Each new row is followed by what is left after taking away its nearest point in the smallest flat space through zero that holds the last named rows.

Q837, 7 rows:
[[-59   8 -43  20  18 -10 -13  61 -13 -43  14 -22   0 -46  12   6  58  18]
 [-34 -24 -31  23 -60  63 -34  37 -45 -57 -48  28 -37  -2  21   1  37   2]
 [-25  40  32  18  51  23 -16  19  32 -31 -12  -1 -68   1   3  16 -12  88]
 [ 16  15  44 -39  75 105  -9   5 -33 -35 -19  28  24  14  -9  44   9  65]
 [-34  14  -9 -33   9  50 -33 -37  19 -11 -34  14  17  38 -37 -10 -44  35]
 [-11  19  16 -61  18  60  -4  31  26   3 -14  63   0   8 -40 -66 -28  16]
 [ 66  21 -62 -33  35  26   1 -15 -37 -22  50  38 -54   1 -13  50  11  52]]
New rows:
[ -4  11  -3  29  -3 -12 -27  11   2 -15  10 -27   4   9 -29  61   8   6] => [  7   8  10  10 -13  -2 -18  25   9  -1   8   1   3   9 -38  27  -1 -12]
[ 32 -57 -63   2 -11 -69 -28   7   0  11 -15 -30 -22  19 -43   5 -49  75] => [ 34 -70 -10  -4   1 -35 -13  48 -17  10 -31 -18  13   5 -30  -7 -24  56]
[-53   0 -24  27  14  13  -9 -23 -13  11  -3 -34  -9  23  42   3  61  30] => [-18   0  -9  -1  11  15   9 -23  -4  38   8  -3 -11  29  29 -26  42  11]
[-24  26 -54  12   8 -11   6  -8 -22 -11 -23   1  16  12 -19 -21  44  40] => [  7  19  -9  17   3 -14  24 -12 -17  11 -28   8   9  19  -8 -26  32  25]

Q801 (7 x 18):
[[ 51  11 -10 -51  39 -19  16 -58 -17   5 -26   8  -8 -14 -47  21  18 -33]
 [ 40  34 -19  -9  37  20 -43   6  -9 -18   3   4  19 -27  24 -21  47   9]
 [-50  47 -22 -36  52   3  28   9 -16 -22 -34   6  45  10  51 -12   6 -29]
 [-12  -3   1 -39 -52  10 -21 -20  -5 -13 -12  -4  26 -12  -2 -28 -36  33]
 [ 12   0  25 -32 -13 -17 -15  -3 -59  19  -9  62 -14  -3  28   4  20   7]
 [ 16 -19  44  27 -46 -52   2  43 -17 -31  25  17  10  21   0   4 -27 -43]
 [-57  16 -50  30  -3 -59  32 -19 -16  31  81 -21  28   9 -14  -4  -7   6]]
New rows:
[  0  56  -9 -73  -5  47   0 -78  15  14  21  21  27 -78   1  45   0   4] => [ -8  34  24 -10 -20  33   9 -15  30   1  42  22  13 -51  18  58  -9 -23]
[ 47  23  19 -25   0 -78   3 -10  10 -21 -11 -74   4 -25 -23   1  26  -3] => [  0  14  28 -15  -7 -52   7  11   6   5 -23 -55 -16 -13  18   3  27  27]
[ -6  -1 -78  51 -13   3 -11  -5  28  26 -41   1 -16 -30   5  -2   9 -58] => [ -4  -4 -64  34 -40  -7 -21  -6   7  22 -43  20  -9 -31  12  -9  -1 -53]
[-18  11  -9  55 -56 -24  16  28 -58  -1   0   0 -36  20   8  -7  -4   2] => [  4  26 -26  27 -25   3  11   3 -39 -14 -30 -19 -29   4  -8 -11   5   0]

Q734, 7 rows:
[[-31  46 -39  13  15  10  34  29  26  15  13  76 -45  31   1  81  11 -10]
 [-23 -14 -17  32   6  48 -38 -11  33 -10  21  22 -45  42 -68  59  31 -14]
 [ 25 -57  -9  13  42  -4 -29  33   1 -45 -37  10 -65  -3  -2  46 -72   5]
 [ 23  51 -81   7  32 -49 -45  39 -15  15  13 -14  -2   4 -18  47 -39 -51]
 [-61   0 -30 -29 -10  27  -8 -49 -32   4  16   8 -15  37 -19  34 -42  -5]
 [ 35  20  44   8  -7  53  23  10  -7  22  41  17 -24 -18  -6 -36  14  40]
 [-39  26  12 -61 -36 -10  14  -3  24  -8  29  88  26 -44  -5   0 -15  57]]
New rows:
[  9  10 -51   1 -61  20   8 -45 -17  12  -9   9  21 -57  24   5  10 -20] => [ 26  -9 -43  19 -47  30   2 -31  -8   0 -18  11  -5 -55  19  16   7 -17]
[-20  68  30  10  18 -18   4  -3   7  41  -5  41  12  28 -39  71  28   1] => [  3  24  57   3  21 -20  -8 -12 -16  22 -27   1  15  10 -25  32  -6  14]
[ 44  10 -32  25  29 -22 -65   9  31 -67 -20 -55 -17  18  39  13 -36  69] => [  6  43 -24  14   3   3 -27 -19  30 -39   5 -34  -1  35  44   5   2  76]
[ 11  14  -1 -10  50 -10 -27 -30 -11 -64 -17   9 -24 -24 -26   9 -33   1] => [  4  37   8  -1  39  -3   6 -37  -8 -41 -11   5  -8 -13  -9  -6  10  -5]
[  3  16  22  -2 -26 -21  -3  -6  13  29 -36  10 -17  35  11 -27 -31 -43] => [  7  15  28  -3 -30 -12 -16  -4  23  25 -24  21 -20  27  -7 -27 -27 -33]

Q75, 7 rows:
[[ -22   13   13    4   10   50   25   20   -7   44    8   73   36  -47
    -4  -19   50    2]
 [ -42   28   -2   36  -75   10   71  -60  -37  -10   23   32  -29 -104
    11  -14  -52   51]
 [ -47   -9    7  -28   62  -10   19  -18  -69  -13   10   37   56    5
    44    5    3   39]
 [ -13   51  -36   26  -42    3   32    7   39    5   39   -5   64   27
    77    0  -23    2]
 [ -24  -32   34  -39   -6  -18   10  -14   -2    4  -16   38   87   20
     5   33   21   55]
 [ -20   28   33   22   31  -26  -12   -1   35    9  -18  -25  -27  -27
    -3   20   30   13]
 [ -16  -12   43   18   13  -28   16  -41    9  -35   38  -43   73   39
     0   69   36    6]]
New rows:
[-70  32   8  15  17  12 -33   6  29 -10  -3  32  49  41  77 -16  -5  15] => [-39  -5  21  20 -10  25 -38 -13  11 -25  -5  19  -5  19   6 -15  -8  -8]
[ -6  22  31  51  -6 -36   1  54   4 -10 -13 -18  50 -34 -28 -46 -21 -36] => [ -6   4  30  34  -1 -43  -2  47 -17 -20 -19 -13  53 -25 -30 -46 -33 -26]
[-11 -40  36  25 -13 -21   6  31  75  14 -18  15  51  15 -38  15  21 -42] => [-27 -30   7  24  10 -27  16  16  17  -7 -11  15  11  -5  -8 -12 -26 -34]

Q958 (7 x 18):
[[-93 -14  65  31 -16 -61 -15  30 -37  46 -45  32  -1  -2  41  29 -18  22]
 [-13  53 -25  70 -36  18 -12  -1  52  21  56  18 -57 -40  18  22 -27  -3]
 [-60  44   3   5 -43 -20 -82  -6 -16   0  54  70 -10  74   0  23   0  14]
 [-46  29  13  16 -35   6 -59  36   6   0  36  -3  28  10  -7  11  92 -16]
 [ 19  15  45 -70 -49   1 -96  31  18  18 -26  11 -28  59  67  24 -23   8]
 [-74  26   6  42  28 -60 -30   9  18  27  13  30 -13  25  23  43  52 -16]
 [  0  11  60 -30 -20  -7  -4 -14  66  38 -45  64 -25   3  56  15 -30 -35]]
New rows:
[ 11  27  27 -38 -73  12 -18  -2  28  -9  71  -6  35 -20 -75 -34   1  -6] => [  0   7  23 -27  -7 -49  -1   2  24  14  30 -25   5 -13 -38  -4 -17   3]
[-10 -21  26  19 -62 -62  78  17   7 -40  -9  -7  -4 -26  19  -9   4  -3] => [ 10  -6   2  -3 -55 -60  44  12  13 -54  14  -9 -14  14  18  -3  12  -2]
[ 31 -49  24   9   0   7 -20   6  -5  20  11  -7 -12 -78  21 -66  -2   0] => [ 15 -37   9   3  21 -18 -40 -11  -9  13  29  20 -15 -31  15 -54   9  -2]
[ 13   1   3  -4 -55  30  27  -2  -9  21  13   9  56 -19   0  -4  -6  15] => [ 12   5 -15  -3 -12  -4  17  -4   0  26  10   1  35   6  18  19   2  13]

Q708 (7 x 18):
[[-37 -11 -30 -73  25  56  -9 -44  13  15 -55 -29 -40  60   6 -55 -40  34]
 [-41 -13 -13 -31 -44  38  -6 -47  46  72  22 -33  27  81  15 -34  -3  22]
 [-27  -4   9 -50 -19  81  13  10 -28  -8  14 -28  16  23 -11 -29  -2  40]
 [ -5 -64 -14 -98 -82  52 -52   9  43 -14  -5 -76 -23  42  45 -69  38  69]
 [  4 -32 -78 -22 -23  63  24 -11 -17  -5 -25  40  23  18  26 -24  52 -43]
 [ 46 -18 -53 -34 -26  86  33  10  12   8 -33  27  30  82   2 -26  24 -14]
 [ 39  -6 -61 -18 -21  17  14  -9  14  27 -23  44   4  54   6 -72  43 -37]]
New rows:
[ 13  -7   2  14 -27  38   3 -20  44  12  -5  -5 -34 -11   5  -2  -5  33] => [ 11   5   2  27 -16  32  13 -18  23   9   1  12 -31 -29  -4  -5  -1  19]
[-16  34  -6  47   9   7   2   9  -7 -31  -2   4  31 -17 -22  47   7  -9] => [-14  27 -15  17  -3   3 -16   0  11 -20 -11  -9   9   6 -15  -2  13   5]
[ -5 -44   5  10  38  -6   0   3  54  17  15   4  -5  56  -2  -5 -69   6] => [-10 -51  -3   9  23  -1   4  22  14 -12  34  17   1   8   2 -20 -29  -7]
